The first 8 rows are patterns. Each new row is the sum of 2 different patterns, raised or lowered, with some noise. Before adding, each is slid sideways (what falls off one end comes back at the other), maybe read backwards, and multiplied by a number that may be negative. Names go in the order of the patterns.
Known rows, each followed by the names of its patterns:
[  3.1  -0.3  -8.5   4.7  11.2 -14.5  -6.6 -11.0  -7.8  10.8  14.7  -3.1
  -1.0  15.4   9.8  -4.7   6.4 -12.4  11.7  16.0  19.4  -6.2   7.9  15.0
 -22.9 -16.1  -1.5 -13.9   6.5   5.3  22.6  10.8  20.2   1.6  13.2   0.0
  13.8   7.9  20.2  -2.3  -5.9  -2.5] => z_135
[-14.3  21.1  21.8  -0.9 -19.4   3.3  20.1  -9.3  19.1 -19.7 -13.2  20.2
   8.8   2.6  -4.5  -1.5 -10.0  16.5 -14.0   5.4 -15.5  -9.1  20.0 -19.7
 -12.9  -6.2  -0.8 -20.8   6.6 -20.9  10.7  -6.6  -1.1 -10.6 -17.5 -22.5
   3.0   9.0  -4.0   7.0  -9.5  -1.8] => z_789
[  8.2 -12.6  16.2  -4.9  12.6  20.7 -17.0  -7.0  -0.1 -20.3  13.1  11.0
 -14.6  -7.5  15.4 -16.2   1.4 -16.0  -4.4   0.0 -11.6  -9.2  16.3 -21.6
 -20.6   2.6 -10.9  -5.5  14.1 -14.4   8.8  11.7  10.5  20.9  11.8   2.8
 -15.8  -6.7 -13.9  13.5   2.7 -12.8] => z_261
[ 20.2  11.8  20.3  -3.1  -8.2   1.5  -7.7  -6.1 -14.3  16.2  -6.6  21.5
 -11.6 -16.4  16.3 -18.9   4.9 -20.7  20.8   5.1   7.8   0.4  13.4  19.2
  -3.1  -7.0   9.1  -8.0 -22.1  -0.4  -7.8 -12.8  -4.6  11.8 -13.3 -22.6
  -1.5   4.4  10.1   4.0  11.8  18.5] => z_353
[  9.0 -11.9  10.5  -2.5   3.3 -20.6 -12.8  13.7  18.1  -2.9   2.7  21.5
 -15.2 -22.8  -8.6   3.5  15.7   4.6 -20.4   2.3   0.1  21.5  13.7 -17.2
 -20.4 -19.4   6.7 -16.6 -13.4 -10.3   4.3 -21.5  -2.0 -21.5  -9.4 -19.3
 -16.5  14.4  -4.1  21.2  17.8   6.7] => z_816
[  3.1  19.1  11.5   2.8 -13.5   1.3  11.7 -22.3  -6.3   6.3 -22.8 -19.6
 -21.0  19.6 -14.6 -14.5 -17.5  -1.7 -22.3  22.9  12.1  17.9  18.1 -10.0
 -15.2   7.5 -13.5 -15.5  17.0   3.9 -11.3 -16.3 -22.9  -0.8 -13.0  -9.4
  14.5 -18.9   3.0 -18.5  -0.5 -11.4] => z_243
[ -8.3   6.3 -17.0 -20.9  13.3 -22.9 -17.7 -10.1  16.7 -15.1  18.8   7.4
   3.0   0.0  19.9  22.2  20.7  21.4 -20.8  12.3  20.7 -18.9  -5.8  -8.7
 -11.3 -18.2   6.6  21.4  -4.8  -8.0  12.9   5.1  22.4  -2.0 -14.2  20.5
 -19.0 -15.2  22.5 -13.6   0.5   8.7] => z_733
[  9.6 -20.9   4.3  12.2   0.9   0.6   9.6   1.8  13.4 -19.5   8.2  -3.7
  -4.1   4.5 -18.8  -7.3  -3.0 -22.6  -4.2 -10.1  13.4   1.8  13.4   4.7
   8.5   4.9  22.1   0.0 -11.1   4.0  -4.1  -5.9   7.6 -21.4 -15.9   4.4
 -20.1   3.2  -4.7   2.9 -22.1   4.1] => z_791

New rows. What belongs after each?
[ 5.3  2.4 14.8 12.3  4.1 10.9 31.1  7.3 18.4 18.1 36.7 34.1 19.9 17.0
 23.6 -8.7 34.4 18.2 26.4 18.2 12.0  6.2  9.8 -2.0 -0.3 12.6 14.8 -3.0
  4.3 33.7 10.7 19.6 20.1 28.4 35.0 28.2 10.4  4.3  8.1 -2.1 -8.6 43.9] => z_261 z_243
[  2.9   8.2  29.4  -3.8  -3.1   3.7  -1.2  -4.3   7.5  29.7  18.4  16.6
  -0.2  26.9   6.8   2.9 -17.6  25.0   2.4 -14.9  22.5  10.9   6.0  -0.3
   2.6  21.2  16.4  -1.7  17.3 -16.8  -6.9  38.1  41.4  36.5  23.8   7.9
  21.0   5.8  -2.9  17.1  27.5  11.6] => z_816 z_243
[-10.6 -15.0 -13.6 -11.5  -7.3  -4.4 -14.8   0.8 -18.9 -17.1 -10.7 -15.2
  -6.3 -18.5 -13.6   0.1  -5.7 -14.3   0.7 -12.0 -12.3   6.7  -1.0 -14.0
   4.4  -5.2  -3.8 -15.3 -10.7  -3.5 -20.0 -18.0 -23.2 -12.3 -10.9   2.4
  -0.6  -3.7  -2.6 -12.9   3.3 -16.9] => z_261 z_353
[-14.7  37.9  11.0 -11.6  29.0  -0.3 -22.0   9.2  -6.9 -17.5  -9.4 -28.2
  11.5 -10.1  15.7   9.2   5.8  10.0   6.2  11.9  17.6  14.4  -1.5  -9.0
  -9.9 -28.4   8.1  -4.0  -4.4  -7.1  -8.5   2.6   7.0   9.6  -5.7   4.7
  20.5  27.6  -1.3  20.2   6.6  11.4] => z_261 z_791
[ 4.9 38.6 19.1 15.2 38.9 20.2 27.5 13.4 26.1 27.2 17.1 19.2 10.6  9.1
 14.5  9.2 24.1 23.3  1.5 37.2 24.7 30.4 29.6 15.4 28.6 24.7 28.9 21.5
 29.2 18.3  3.1  5.3 18.5  5.7  6.6 19.9  4.4 22.6 23.7  9.7 31.9 12.9] => z_733 z_791
[-16.7 -14.1   2.1 -15.1 -15.5 -15.8 -11.8   7.5 -13.6 -15.7 -19.4 -18.7
 -13.1  -1.5 -19.6 -27.9 -19.1  -2.6 -18.0 -12.0  -9.5   3.3 -21.6 -28.2
  -5.1  -5.5 -15.3 -17.5 -10.3 -16.5   7.6   5.8 -15.5   3.2 -25.2 -16.5
 -21.9 -21.0  -6.3 -29.1 -11.9 -23.9] => z_261 z_816
[ 42.4   3.2  32.1  16.5  15.9  50.5  24.4  13.7  17.7  32.2  15.8  21.9
 -10.7  12.7  14.4   7.4   1.6  32.9  -8.3  10.9  26.2  30.4  18.4  39.3
  23.8  24.5  33.5  32.6  31.9  46.7  12.5   5.6   7.6   8.8  32.0  13.8
   6.2  45.4   2.1  30.8  36.0  29.0] => z_261 z_791
[ -1.5 -31.2   5.0   2.8  -4.6  15.7  21.7   7.0 -12.9  10.6  -1.9 -11.8
 -18.3  -1.9 -26.9 -30.5 -17.5 -43.2  -1.8 -11.6 -41.6  13.1  -5.5   4.4
 -15.4  13.2  -3.5 -42.8   2.4  11.7 -15.8  -9.7 -17.2  -2.3  18.3 -40.8
  18.2   4.0 -28.7   9.4 -23.1 -19.7] => z_733 z_791
[-23.1 -21.7 -13.8 -13.5 -21.3 -18.8  -0.4 -22.1 -12.6   3.8  -4.6  -4.5
  -1.9  -5.3  -0.2 -32.4  -4.7 -20.2  -4.9 -18.1 -17.3  -5.9 -23.5  -6.6
 -30.4  -9.3 -18.4  -5.4 -12.3  -9.5  -6.5   2.4   6.2   7.2  -8.3  -7.6
   1.3 -14.3 -14.6 -22.8 -23.0  -9.3] => z_353 z_243
[-22.0  -2.7 -18.9 -14.3  -1.3  -2.5  -7.2  -8.5 -17.9 -25.8 -12.6 -11.6
 -22.7  -0.8 -17.6  -4.5 -11.9  -5.3  -2.8 -13.2 -26.7  -1.7  -3.7 -22.1
  -2.9  -2.1 -16.5  -5.9 -23.0 -20.9 -10.3 -24.1 -18.6 -22.0 -10.3  -4.2
   1.0 -12.1 -16.0  -2.5 -12.7  -2.7] => z_261 z_816
[-25.9  12.3 -34.2 -20.2   6.7  -9.1  -0.5  23.3 -10.3   7.3  -6.0 -29.2
  11.8 -23.8 -29.2   0.9   1.8 -20.0   5.9   3.0  -2.1 -14.8  11.2  34.9
   7.9  13.7  -6.6   5.7  19.3 -24.3   6.4 -16.4  -2.5  -4.3  -5.1  21.8
  -6.3 -15.8  17.8   1.1  -0.7  -9.8] => z_733 z_791
[-14.5  -9.4  15.6 -16.7  44.5  19.1  39.5  14.0  37.7  14.2  19.5  42.7
  53.6  17.3  28.4  50.2  12.8  33.6  14.5  27.2   7.7   1.2  23.9  13.1
  15.7  35.2  -3.1  33.5  -0.9  43.5  34.5  35.4  46.2  44.6  36.1  39.4
   7.3  24.0  37.0  11.3  29.5  39.0] => z_243 z_791
[-12.8  -6.8 -15.6 -17.2   1.2 -21.6 -12.9  -9.2   9.3  -7.7  -4.7  -9.7
 -12.4   1.7  -0.8 -13.5  -0.8  15.2   2.4 -17.8  -9.0  -8.0  -2.9  -7.8
 -11.0 -25.5 -29.1 -28.0 -13.9 -21.6  12.8  -5.0  10.0  24.0 -30.3  -2.4
   3.3 -15.7 -19.0 -14.6  16.5  -6.6] => z_135 z_791
[-18.1 -19.3  -2.3 -20.3 -41.9 -20.7  -9.6 -12.9  -6.9  -9.2   5.0   0.7
 -10.7   6.9 -14.8 -15.2 -14.3 -26.8 -28.2 -30.1  -5.4 -23.6   8.8 -30.3
 -26.3   2.3 -31.2  -3.1 -25.4  -3.1  -6.9  -3.9 -14.7  -1.6   6.1 -18.3
 -14.2 -14.0 -18.5 -28.2 -19.4 -26.2] => z_261 z_353
[29.7 10.4 23.3 18.9 14.0 31.6 25.9 -7.7 24.8 21.4 -1.4 17.8 17.2 15.3
  7.0 10.6  5.1  4.9 16.3  3.9 19.2 16.8  9.0 21.7 21.8 12.8 21.2 11.3
 29.2 12.3 29.7  5.9  5.5  3.5 13.9 15.6 -0.8 13.0  2.8  6.9 15.6 -3.2] => z_261 z_791
[ -7.8 -38.3 -27.2  -0.5  -1.5 -31.4   9.5  11.2 -13.5 -17.3   4.0 -13.6
  -1.1  10.6  -8.1  -2.8 -10.7   5.1 -18.9 -21.7 -12.5 -34.9  -5.3  -7.7
 -32.6 -13.4 -14.0  -2.0 -14.3  -2.2  10.5   3.8   6.0   6.0   0.8 -15.6
  10.2  -3.5   6.2  -0.1 -18.9 -33.4] => z_135 z_791
[ 11.3   1.3   0.4  -2.2  -8.8 -12.5 -12.0   2.3  26.4 -38.4  -3.8  12.7
  -2.9   8.7 -20.3   0.2 -11.3  11.9  27.3  -0.9 -20.7  17.4  19.1   9.4
  -6.3  -2.8  -3.9 -12.4  11.6   7.6 -37.0  -2.6  -7.2 -13.7  18.7   7.9
 -25.5  36.0  -4.7  14.7  11.1  25.6] => z_789 z_733
[-48.7 -18.7   0.8 -39.4 -32.2 -32.6 -30.2 -46.8 -21.0  -0.5 -29.2 -29.4
  -3.1 -11.9  -4.1 -19.3 -29.8   4.9 -46.8 -31.2 -14.3 -23.7 -29.4 -21.4
 -18.7 -21.4 -26.8 -44.7 -14.1 -42.8 -35.2 -34.0  -9.3 -23.3  -1.1  -7.1
 -10.8 -16.2  -4.1   0.3  -2.9  -5.7] => z_353 z_733
[-10.1 -22.9 -12.6 -11.5  13.3  -5.1 -17.1 -14.1  -6.6 -18.6 -12.1 -13.6
   6.7  -7.1 -13.9 -12.5 -12.5 -14.0 -16.0 -22.4 -28.7 -13.3 -31.7   5.1
   9.7 -15.3   5.9 -20.5   0.7  -5.8  -4.1 -14.0 -11.8 -10.4   1.5   6.2
  -3.9 -20.8 -32.4 -13.9  -3.1  10.9] => z_789 z_816
[-25.4  -5.9   8.9 -12.8  15.5   9.6  15.0  20.5  -6.1 -11.4  17.3  18.6
  -3.9  18.2 -22.2 -31.0 -17.2   8.9 -34.1 -24.7   6.1 -14.6  16.0 -13.9
 -29.9  -4.0  -8.9 -24.5  -1.4   8.7  11.2  15.6  16.0   0.8 -13.6 -28.4
   4.0 -16.9 -19.0 -24.7 -10.4 -20.8] => z_135 z_733
[-13.3 -15.7 -27.4 -47.9 -26.6 -20.9 -19.8  -7.9 -38.0 -26.0 -13.4 -48.6
 -20.2 -12.2  -1.3 -22.6 -19.3 -19.0 -10.3 -42.2 -18.9 -30.7 -52.8 -16.5
 -34.4  -8.3 -24.7 -12.0 -19.5 -36.0  -1.2 -28.8 -17.2 -10.3 -18.2 -26.0
   8.4  -3.7  -4.5 -26.9 -25.6 -19.2] => z_816 z_791
[-27.6 -11.2 -38.6 -11.3 -22.4  -6.7 -16.2 -26.7 -22.2 -18.2 -36.8 -24.9
 -12.8 -25.3 -16.2 -26.5 -26.8 -35.9  -9.4 -33.2 -35.8 -27.8 -31.9 -16.7
 -10.4 -19.9 -25.3  -0.3 -12.9 -11.8 -21.3  -4.4 -19.8  -4.2 -23.1 -16.0
 -28.4 -29.7 -25.3 -43.8 -27.3 -27.5] => z_816 z_791
[  7.8 -16.3   9.4  -3.8  -0.6 -11.7  -3.0   0.4  -5.4   1.3   6.7   3.3
  -0.2   2.0   3.7   4.9  -6.5   4.3  -6.6   4.1   9.6 -18.4  -3.7  -2.6
 -19.7   6.5  -0.3   9.2   9.6   6.7   7.6   3.6   6.1  21.9  -3.4  -7.4
  -1.1  -0.2   2.5  14.6  -9.0  -4.5] => z_261 z_791
[-21.4  -0.5 -29.6 -27.7 -10.4 -34.0  23.7  -4.2 -12.9  31.5  12.0   7.7
  -4.7   9.5 -19.9 -10.4   4.3  -5.5  -7.4 -17.6  -9.6  -3.7  21.5  -3.5
   0.8   6.0 -23.4  -6.9   8.4  -0.1  -7.6 -13.6  25.8   3.5 -13.5   5.3
  10.9   6.8 -27.5   4.7  -5.3 -27.0] => z_261 z_733
[-10.1   8.4   8.8   0.2  22.7   0.2  29.3   3.1  21.2   0.3  23.7  21.7
   4.7  11.9   3.3  18.7  22.4  17.4  16.7  35.5  26.3  -1.3  -2.6  -1.7
   5.7  -6.6   9.9  11.2  -0.9   7.0  25.6  40.0  -2.7  12.3  18.8  22.7
   4.4  51.7  30.7  18.1  33.5  14.4] => z_353 z_243
[ 24.3   7.8  -2.9 -10.2  -5.1   9.4  28.7  31.1  39.0  30.6  31.5  -5.3
  37.2  26.3  33.8  -2.6  11.6  41.0  20.3  12.4  25.6  29.0  -3.0 -13.4
   8.1  25.7  26.9  31.4  -0.3  30.5   5.7  36.6  33.9   4.2  17.5  12.3
  27.0   2.1  -4.2  18.8  27.4  -3.9] => z_816 z_243
[-15.9 -10.5 -25.3 -17.2 -16.8 -23.0 -20.7 -28.0  -5.3  -3.2  -6.6  -5.6
  -9.6  -6.5 -27.8  -0.4 -22.2  -3.7 -26.9 -19.6  -6.7  -7.3 -22.5  -7.8
   7.2 -22.1 -22.1 -20.2  -9.2  -7.5   1.2 -13.9  -9.6 -20.3   5.5   6.3
 -26.5 -14.7 -31.9 -12.1 -12.2 -15.5] => z_789 z_816
[  1.1   0.3   2.4  -3.7 -14.9  14.2  -2.1  10.5   2.1  -9.3 -10.2   5.3
 -10.8 -11.3  -4.8  -3.2  -3.7  -1.4  -8.4 -14.2 -15.8  -0.8 -13.3 -21.0
  16.8  13.8  -9.4   9.1 -15.8  -9.6 -13.6 -10.1 -25.9 -13.0  -7.8  -4.4
  -9.5 -11.3 -16.6  -5.8  -0.4   5.3] => z_135 z_789
[-19.9  -9.5  -0.7  -9.6 -23.2  11.5  -4.0 -12.5   4.8   1.7   3.7 -29.2
  -0.4  -4.0   3.2  -7.6   1.2 -37.1 -29.2 -32.4 -25.6   0.2  -1.2 -20.9
   3.8   3.2 -30.6 -15.1  -9.0   5.2  13.3  -5.6  -4.7  -1.5 -21.3  -5.4
 -22.5   2.1 -18.0  -0.8 -14.7 -21.9] => z_135 z_243
[-21.8  -2.8   1.8 -34.9  -9.7  -1.9 -33.8 -10.4 -29.2  -1.1   3.5 -38.2
   2.5  16.0 -13.6 -35.3  14.2 -36.4 -19.5 -21.7  -0.7 -39.2 -25.6 -20.1
 -43.1   8.7 -24.3 -38.5  10.0 -11.1 -23.6  -8.3  -5.5 -26.4 -46.8 -13.7
 -18.0 -22.3 -18.1 -20.6 -12.6   3.8] => z_733 z_791
[  1.7  -2.3  -6.7  -0.7  -8.9  -4.8  -6.6 -12.7  -3.3  -8.6  -7.9  -1.8
  -7.4   0.9   1.1  -0.7  -7.8  11.2  -1.0   0.9  -0.4  -4.8  -2.2  -1.2
  10.5   2.5 -11.1  -0.4  -3.9 -12.6  -1.6  -5.1  -3.9 -13.6 -18.6   4.0
  -0.7  -4.6 -10.6  -3.8  -3.4   4.4] => z_789 z_791
[10.1 28.5 31.9 22.3 13.1 24.5  2.7 19.5 29.8  9.7  0.9 21.6  9.4 12.1
 10.7 23.1 -3.1 12.7 11.8 -2.1 23.1 24.8 24.3 14.2 31.1  8.8 29.2  5.5
 21.1 22.7 20.6 23.9 -1.4  1.7 19.2  3.8  7.6 14.3 29.7  8.5 17.1 12.2] => z_243 z_791
[ 14.6 -17.0  20.4  -6.0   8.3 -11.4 -11.8 -15.3   9.7   4.3   4.2  15.6
  -1.4  -7.7 -23.4  19.2  19.1   7.9 -20.8  -4.1  17.0  -5.4  27.8 -11.8
 -22.9  17.7   8.8  -5.7 -10.9   3.7  -0.6  13.5 -11.9   0.0  -9.2 -13.7
  15.8 -26.6 -22.4  -3.8  -7.1 -12.5] => z_789 z_816
[16.4 12.9 10.2 -7.5  7.6 17.0  7.1 16.9  4.3 16.2  6.7 14.9  1.7  8.3
 12.9 14.2 10.1 16.7 11.3  3.8 18.5  2.6  5.9  8.2 10.2 13.9 10.3  6.6
  6.5  7.2 12.0  1.0 -5.2 12.1  5.4 -0.4 17.6 10.1 18.2  8.0  6.8  7.7] => z_816 z_791
[26.2 -2.7 15.4  6.4 22.6  4.3 -2.1  9.1 12.0 11.5 -3.6 11.8 -7.8  5.3
 10.7 19.4 -8.3 -0.5 17.1  6.1 23.9  9.1 12.3 16.0  8.8 24.1  9.4 12.5
  1.6  8.7 -1.5 15.3 -7.8 18.3 14.8  9.4 17.4 20.7 -6.5 24.6 24.3  2.5] => z_789 z_791
[ 10.2  -6.3  10.2  -1.7  10.4 -13.1   6.2  -4.8 -23.1  -5.7 -11.8 -25.6
 -19.0 -12.7  -7.6 -19.2 -37.1   8.5 -12.4   2.2  -2.1  -4.1  22.4  14.2
   3.9  26.8  -6.6  -5.9 -19.6 -16.5 -24.9 -23.2  -3.9 -18.0 -12.7 -17.1
  -9.8   0.3 -18.2   0.9 -30.8  26.3] => z_353 z_791
